The first 7 rows are patterns. Each new row is the sum of 2 different patterns, raised or lowered, with some noise. Before adding, each is slid sideways (what falls off one end comes back at the other) and multiplied by a number that may be negative. Names go in the order of the patterns.
(in the rows, 128 means zero)
Some rows, each with the names of its patterns after it:
[104 108 156 152 121 108 155 105 105 112 119 154 126 151 143 107 147 133
 140 136 135 156 112 103 120 148 128 119 147 112 128 126 165  91 121 146
 137 141 128 147 152 152 145 162 132] | (2)
[ 99  95 134  96 128 124 155 148 164  95 121 110 102 147 113 115 116  94
 159 114 130 123 150 151 125 156 110 127 157 119 140 104 161 127 112 149
 116 155 138 162  91 146 136  94 103] | (3)
[ 96  92  93 109 119 134 114 149 106 151 102 129 108 114 128 118 126 125
  93 145 102 103 141 118 151 149 123 148 107 106 164 162  93 151 115 121
 121 119  96  92 127 160 110 144  98] | (5)
[ 97 127  98  97 100 150 164 116 121 119 139 112 110 132 159 150 124 109
 143 114 127 163 132 132 122 160  92 114 157 140 161 148  99 165 122 121
 125 101  98 150 110 150 162 166 143] | (6)
[155 100 101 127 145 152 143 101 157 135  90 159 115 116 110 129  99 140
 111 141 147  96 119 153  92 131 147 147 108 135 111 120 113 129 158 153
  91 155 140 142 150 119 107 110 145] | (4)
[157 122  95  98 120 103 112 149 124 107  93 131  94 115  94 164 141 119
 108  96 136 151 161 127 131  92 139 155  95 161 117 159 104 117 113 146
 117 115 106 138 149 116 110 139 117] | (0)
[156  98 162 154 158 113 160 151 133 130 114 126 137 115 145 160 117 120
  97 120 116 140 124 155 159 143 135 155 128 110 140 145 123 121 136 134
 165 163 104 114 119 118  98 126 148] | (1)

New rows. What belongs after each?
[152 136 195 173 164 153 162 126 123 166 177 167 166 122 178 143 129 161
 143 134 161 139 178 170 196 168 127 128 149 131 118 167 173 143 136 129
 145 129 116 150 195 182 131 118 166] | (2) (6)
[ 90  91 109 117 105 135 128 142 117 120 110 110 103 122 112 114 116 115
  99 115 115 118 132 104 135 135 112 139 112 113 125 155 111 126 112 110
 121 107  95  90 113 121 110 139 117] | (2) (5)
[109  65  98  87  63 103  84 140  81  84 127  88  89 116 131  88 132  96
 115  91  67  54  90 112 113  65 125  53  48  54  61 103  84 116  97  89
  96 113  85 102  82 105  80  66  86] | (2) (5)
[185 173 181 184 163 154 136 204 140 134 148 177 152 134 165 173 172 179
 150 176 142 159 172 175 212 191 196 175 170 160 143 157 153 139 154 199
 162 162 183 167 170 171 145 152 177] | (3) (1)
[122 187 171 152 176 143 101 131 167 189 113 150 149 180 118 128 128 172
 173 105 133  99 129 124 173 105 117 159 110 158  89 151 165 128 122 161
 161 145 133 105 143 146 126 164 129] | (4) (0)
[157 100 146 168 118 129  87 117 115 105 126 176 114  96 150  91 149 156
 163 140 165 135 143 122 123 141 150 184 148 157 140 156 120 137  97 155
 124 150 120 158 140 156 135 113 114] | (5) (0)
[160  90 155 143  83 140 116 181 113 142 137 170 112  99 121 148 161 115
 127 153 125 141 114 105 119 120 124 123 132 128 112 105 117 130 136  84
 156 125 113 133  83 146 159 167 149] | (6) (0)
[144 119 138 116 111 141 155 131 118  91 102 117 131 134 136 131 148 116
 146 110 122 138 141 112 123 138 139 145 136 112 121 114 124  90 125 154
 158 111 155 151 131 114 156 154 128] | (0) (1)
[133 109  71 122  97 148 135 160 160 140 128 129 126  91 141 111 131 108
 137 132 140 150  99 110 135  95 114 133 119 141  78 120 138 120 123 157
 105  94 145  89 123 127 112 133 162] | (5) (1)
[139 146 120  92 115 139  97 138  91  68 158 131 159 107 163 145  92 112
 134  85  75 130 124  89 134 144 153 169 126 147 141 116  75 126 108 191
 141 156 139 117 113 109 122 150  75] | (3) (1)
[ 94  90 156 103 106 133 112 115 115 121  74  97 127 100 150 121 149 147
 133 139  69 127  77 128  66 111 106 103 129 104  87 111  95 156  57 128
 138  72 122  61  76  81 110 111 121] | (3) (5)
[149 202 159 157 170 139 205 185 178 136 172 164 127 132 116 109 167 146
 151 164 171 163 176 108 143 137 138 172 156 136 158 113 193 135 153 157
 178 180 156 170 148 148 176 155 166] | (3) (5)
[ 95 120 138 130 138 133 150 150 164 144 174 131 119 116 155 155 130 120
 155 108 129 115 121 158 131 164 158 124 158 131 136 159 156 144 133 112
 126 151 131 118 138 122 148 126 172] | (2) (5)
[130 109  76 125 102 132 104 112  83 125  97  88  59  84  99 123  83 117
 110 103 118 141 103  93 111  90 137  63  80  98  89 142  85  84  71 116
 116 127 114  67 123  98 103  87 100] | (3) (0)
[175 123 119 114 139 137 154 143 167 171 110 120 164 124 147 151 163 136
 147 119 127 137 151 157 166 117 145 147 150 161 122 143 133 144 160 106
 109 153 140 165 158 125 177 163 103] | (6) (4)
[118  83 140 121 166  78 150 132 137 111 141 142 127  94 124  96 107 121
 129 169 134 112 114  98  96 164 148 119 172 126 123 140 111  81 108 136
 146 102 145 105 130 126  73  93 109] | (5) (1)
[103 188 179 114 105 122 165 187 186 121 175 120 125 194 107 167 123 176
  99 149 119 172 151 109 119 175 133 139 148 169 116 176 125 113 111 136
 149 157 131 164 140 127 164 111 117] | (4) (0)
[118 128 134 147 146 119 112 159 133  99 129 152 142 122 132 117 151 110
 119 124 116 119 134 153 126 121 153 127 110 121 111 103 144 155 130 138
 154 152  93 104 169 109 116 107 153] | (2) (1)
[118 145 136 142  92 159 132 122 148 110 132 126 155 113 124 118  98 116
 111 106 116 117 129 103 156 131 142  94 117 100 110 129 120 125 100  95
 156  98 126 130 150 133 121 136 108] | (3) (4)
[136  81 187 124 121 161 138 151 163 108 171 149 119  93  81  85 145 143
 139 172 129 153 138 159 157  78 146 134 124  92 107 128 127 170 105  84
 123 105 126  94 141 161  78 163 119] | (3) (1)
[150 142 115 142 130 121 138 156 115 130 127 128 113 115 125 162 100 144
 138 131 128 155 149 122 120 133 140 137 115 127 139 131 115 111 140 110
 140 133 149 143 149 127 152 127 113] | (4) (1)
[134 152 160 136 170 164 111 119 127 143 122 134 151 139 146 138 135 173
 131 136 152 135 145 132 148 146 167 180 110 109 122 140 112 129 163 148
 111 161 182 135 122 171 160 148 140] | (2) (1)
[131  96 110 169 128 138  97 106 102 130 145  93 122 106 139  80 148 124
 158  77 152 154 147 113 156 119 151 108  95 139 130 139 165 157 139 102
  80 152 148 110 143 144 151 139 128] | (5) (1)
[100 112 108 143 161 153 109 161 139  87 150 130 136 112 142 114 153  93
 128 141 114 135 136  88 111 140 137 130 124  99 137  98 132 132 156 107
 151 124 139 149 132 110 104 144 154] | (4) (0)
[151 132 115 182 122 115 100 143 117 135 128 148 158 126 133 155 131  97
 176 160 158 143 138 123 167  97 119 135 138 137 163 149 143 116 130 130
 131 156 111 129 182 172 139 134 180] | (6) (1)
[120 142 112 149 142 150 146 145 169 132 105 143 108 142 161 150 163 159
 152 134 129 112 136 102 139 138 160 136 129 134 135 128 150 122 161 159
 122 130 119 110 136 132 147 149 105] | (5) (6)
[152 145 167 112  96 152 118 138 164  95 150 113 114 120  85 123 171 125
 128 152 163 123 119 127 109  76 142 152 139 111 111 122 119  98  98 117
 126 145 147 134 118  96 135 171 110] | (2) (6)
[128 139 121 107 119 126 151 105 132 137  95 127 108 142  97 143 143  97
 127 107 124 129 105 131 115 116 132 129 111 123 107  98 110 120 163 111
 142 138 131 115  90 127 119 117 129] | (3) (6)
[110 116 106 101  96 162 129 128 126 118 118 132 118 169 113 131 115 113
 118 122 143 105 145 110 109 148 102 161 101 142 128 105 126 117 114  96
 139 118 130 145 132 152 145 134 147] | (3) (0)
[112 121 128 135 129 123 157 183 166 117 152 123  95 114 164 184 123 154
 132 164  94 112 140 168 171 122 102 116 120 129 181 125 115 154 124 118
 102 169 150 163 131 121 166 146 121] | (6) (0)
[156 125 151 131 131 131 115 125 160 125 146 133 109 139 127 148 161  97
 125 149 123 124 122 131 124 157 154 117 118 136 133 128 148 158 138 146
 123 120 121 139 133 116 161 142 155] | (3) (5)
[ 99 116 121 121 132  95 108 102 118 133  84 120 135 104 109  73  93 102
  98 123 113  57  70 128  79 127 113 102  97 134 125 102  66 138  98 128
 126 122 140 132 131  99 117  72 133] | (5) (0)
[106 128 130 115 148 151 132 121  84 128 127 126 148 152 149 149 142 108
 141  96 124  92 135 136 138 147 137 140 114 111 153 116 147 133 121 137
 105  91 116 114 144 131 102 100 132] | (5) (6)
[155 165 118 126 162 149 124 161 164 149 141 121 131 126 127 148 131 133
 140 118 139 125 148 168 137 123 126 165 118 153 158 153 123 184 146 138
 133 133 132 117 107 133 132 120 148] | (2) (3)
[129 148 164 147 154 162 143 143 160 150 164 131 139 168 153 158 148 161
 155 147 142 131 124 149 133 157 149 162 150 140 152 130 140 144 110 174
 166 161 170 191 145 148 123 156 110] | (6) (1)
[ 90 149 131 137 128 141 137 120 138  96 108 139 120 148 147 100 130  98
 111 109 112 105 148 131 143 139 157 124  95 126 117 103 103 135 141 136
 137 101 116 106 104 100 133 140 135] | (6) (1)
[147 136 160 185 160 153 136 140 164 159 149 161 164 169 117 117 146 171
 137 149 163 116 147 148 183  99 166 171 137 153 128 150 183 145 163 173
 155 147 148 159 177 133 112 145 120] | (2) (6)
[165 127 127 127 196 122 160 178 185 171 175 139 191 147 152 117 139 125
 176 151 175 170 145 165 147 150 183 112 157 160 152 123 115 160 109 165
 139 141 166 135 168 109 154 175 145] | (3) (0)
[146 147 129 166 146 168 111 149 167 126 144 112 151 136 113 157 144 142
 133 135 105 136 144 109 136 133 122 142 127 133 119 157 156 156 108 133
 122 135 162 104 119 120 106 137 123] | (3) (1)
[164 169 117 167 141 119 115 117 150 139 142 163 170 122 110 121 134 132
 138 140 161 154 127 129 157 147 116 150 149 112 129 135 142 141 177 126
 113 123 109 106 148 125 153 121 156] | (6) (1)
[111 100 135 127 171 121 151 122  99 114 174 116  96  86 165 120 113 115
 110 133 153 101 138 146  79 151 149 171 137 164 112 146  99  92 139 131
  87 159 149 107 101 153 134 136 135] | (4) (1)
[141 125 104 139 142 159 134 122 110 159 145  94 141 116 151 117 119 133
 163 130 124 124 140 139 126 122 138 119 163 125 121 121 109 102 112 145
 110 111 111 149  85 136 113 175 133] | (0) (1)
[148 136 177 121 151 150 184 179 187 137 178 180 189 169 126 179 176 152
 157 120 167 178 197 169 165 181 134 177 164 194 166 184 178 178 124 132
 188 170 184 169 151 146 178 153 210] | (3) (0)
[149 114 135 116  96 172 159 125 142 130 127 102 160 129 145 106 176 135
  95 107 149 114 107 102  95 124 119 141 143 131 127 127 137 140  91 141
 170 129 138 136 113 118 128 161 113] | (2) (4)
[ 72  74  75  53  88  90  72  86  63  65 105  42  66  54  51  89  78  85
  56  52  88  78  82  76  63  55  91  59  60 107  52  85  63 108  76  85
  60  78  63  50  81  66  48  80  71] | (2) (4)
[192 155 198 102 146 143 147 196 145 104 145 141 126 161 147 112 189 121
 166 114 141 134 187 105 143 144 149 143 145 170 146 111 175 141 147 161
 150 140 190 131 120 180 137 186 149] | (4) (0)
[ 98 151 122 170 109 145 140  99 150 109 128  94 174 120 123 153 148 161
 173 120 170 133 123 105 114  99 152 152 156 149 111 136 137 159 151 103
 151 136 150 124 102 143  96 136 116] | (3) (6)
[116 105 158 119 140 118 139 141 123 150 148 136 136 136 143 150 158 138
 126  83 154 115 123 135 131 163 133 133 150 118 130 118 135 135 128 126
  98 152 122 108 159 124 152 102 155] | (3) (6)
[141 150 174 114 142 154 181  97 174 166 132 134 106 123 131 112 157 125
 156 145 162 114 116 144 142 164 119 135 144 104 176 133 147 113 185 163
 128 157 122 143 148 116 136 111 139] | (2) (3)
[141 114 140 126 132 138 118 141 141 107 133 152 148 105 125  97 119 137
 127 169 139  81 141 127 139 146 126 108 127 141 171  96 105 124 140 156
 142 106 158 121 107 149 109 127 111] | (5) (4)
[126  73  91  93 129  94 111  79 134 117 105  84 113 101 132 106  83  65
 112  76  85 136 103 103  85 112  89  86  69 163 141  87 105  75 115 132
 138  95  98  77 141 129  86 129  86] | (5) (0)
[116 126 141 127 133 135 105 155 158 148 117 102 148 154 126 124 125 111
 145  94 120 152 110 136 154 159 137 155 134 140 112 125 161 136 109 160
 132 130 135 133 121 136 128 127 128] | (4) (1)
[196 179 223 218 163 187 162 158 186 204 169 214 154 198 191 194 154 177
 197 210 176 185 159 168 150 167 192 168 181 154 192 157 206 163 198 188
 182 188 194 179 168 162 206 161 158] | (5) (1)
[142 123 115 131 116 145 175 158 129 131 126 105  99 125 154 132 105 171
 135 128 158 134 114 118 117 128 134 126 145 161 176 152 100 135 164  80
 138 106 136  99 115 111 143 134 148] | (4) (1)
[113 105  92 146 134  98 119  99 119 128 128 106 104 105 134 123 111 120
 103 116  97 109 105 125 109 119 102 129 113 116 102 117 114 125 114 104
  91 118  97 103 129 110 119 111 115] | (5) (0)
[128 150 156 165 148 137 158 167 140 149 137 162 183 175 162 165 164 127
 141 159 170 138 173 164 168 122 143 161 163 167 131 124 140 158 154 177
 159 132 168 121 171 120 157 148 167] | (0) (1)
[106  92 117 109 133 122 118 140 101 101 146 146  95 132 101  99 125 122
 105 101 132 142 102 118 112  85  87  87 114 105 117 108 133 112 134  98
 126 102  99 125 116 130 122 104 125] | (5) (1)
[ 65  43  96  85  37 122  83  38  37 110  53  94  88  93  78  64  69 112
  27  73  50  67 102 116 113  69  55  97 107  65  69  38  72 100  56  72
 111  50  86  87 107  67 116  72  81] | (5) (4)
[116 138 133  88 127 108 116 101 127 120 126 109 134 145 104 115 120  85
 142 145 146 123 151 119 111 101 142 123 128  87 152 114 121 138 122 122
 118 130 148 101  96 135 139 159 141] | (4) (1)
[136 128 149 133 148 115 101 119 176 106 128 122  95 138 156 160 107 119
 159 169 110 104 109 124 171  96 109 147 100 140 156 136 115 173 102 148
 102 118 163 142  95 168 132 119 106] | (4) (0)
[104 124 105  84  77 133 124  79  79 124  84  64 101  98 110  91 107 105
  93 100 104 115 108 117 142  77  85  82 104  82  88 135  86 114 111 146
  55  80 117 112 118  95 123 131 118] | (2) (6)
[123 114 110 141 103  95 115 135 107 122 118 152 127 104 131  87 119 124
 158 109 116 100 134 152 105 146 128 141  91 123 124 159 123 124 104 134
 128 102 104 131 104 144 134  94  97] | (0) (1)
[157  95 130 103 158 119 129 102 122 107  93 127 108  87 124 111 118 116
 115  97 133 141 112 135 109 110 152  82 113  90  93 140 122 129 100  93
 137 122 133 125 106  98 139 104 103] | (2) (4)
[200 148 156 183 148 178 172 180 186 162 172 172 159 135 152 137 167 169
 169 183 179 173 166 178 177 135 183 186 143 160 142 147 186 167 153 164
 122 127 161 141 181 179 140 181 196] | (5) (1)
[196 189 188 162 163 235 189 146 210 176 181 176 188 169 164 189 232 168
 182 145 170 165 147 153 190 175 157 194 157 218 157 195 173 158 193 176
 188 184 154 216 147 147 187 183 203] | (2) (5)
[ 87 109  82 122  65 103  76  93  85  92 103  91  67 108  69  64 123  83
 116 130 104 125  94  78 152 131  69 109  78  82 105  95  77  73  95 133
  90 119  81  55  73  64  82  83  95] | (3) (5)
[147 139 134 152 154 134 119 145 132 161 162 141 142 139 133 122 140 130
 154 115 159 144 153 134 145 152 139 136 146 127 147 138 138 153 123 122
 127 127 137 149 122 132 162 134 139] | (5) (1)
[ 81  82 114  89  96 102 137 136  75 140 101 111 137  90  96  78 139 120
  78 102  91 131 128 137  64 134 110  58 110  73  69  96  82  86 108 110
 124 139  60  96 106  62 117 107 106] | (3) (4)
[126 114 139 119 140 122 142 134 149 128 153 111 127 114 136 145 136 134
 124 122 102 132 133 155  97 128 134 154 119 141 150 140 135 135 122 130
 136 134 123 113 110 127 111 123 153] | (2) (5)
[149 150 149 147 133 137 144 123 102 140 158 159 141 166 173 119 131 135
 145 129 160 144 150 162 137 149 169 153 155 155 146 103 133 122 170 132
 183 171 113 143 134 140 183 102 158] | (3) (6)
[162 151 140 171 189 152 145 177 173 149 161 153 154 132 155 181 191 188
 122 159 114 127 141 157 196 195 100 210 170 171 135 159 151 173 138 152
 173 189 150 144 183 118 118  98 158] | (6) (1)
[150 189 163 176 156 173 193 198 193 154 164 181 187 184 155 162 162 186
 157 160 204 162 184 174 184 181 186 177 184 170 149 212 184 156 191 168
 165 157 175 163 177 169 184 187 166] | (2) (4)
[103 177 151 113 107 163 127 171 140 125 112 109 100 155 134 125 108  95
 148 135 144  98 143 174 151 126 100 125 145 185 116 135 141 123 167 121
 179 129 188 109 142 117 138 157 136] | (4) (0)
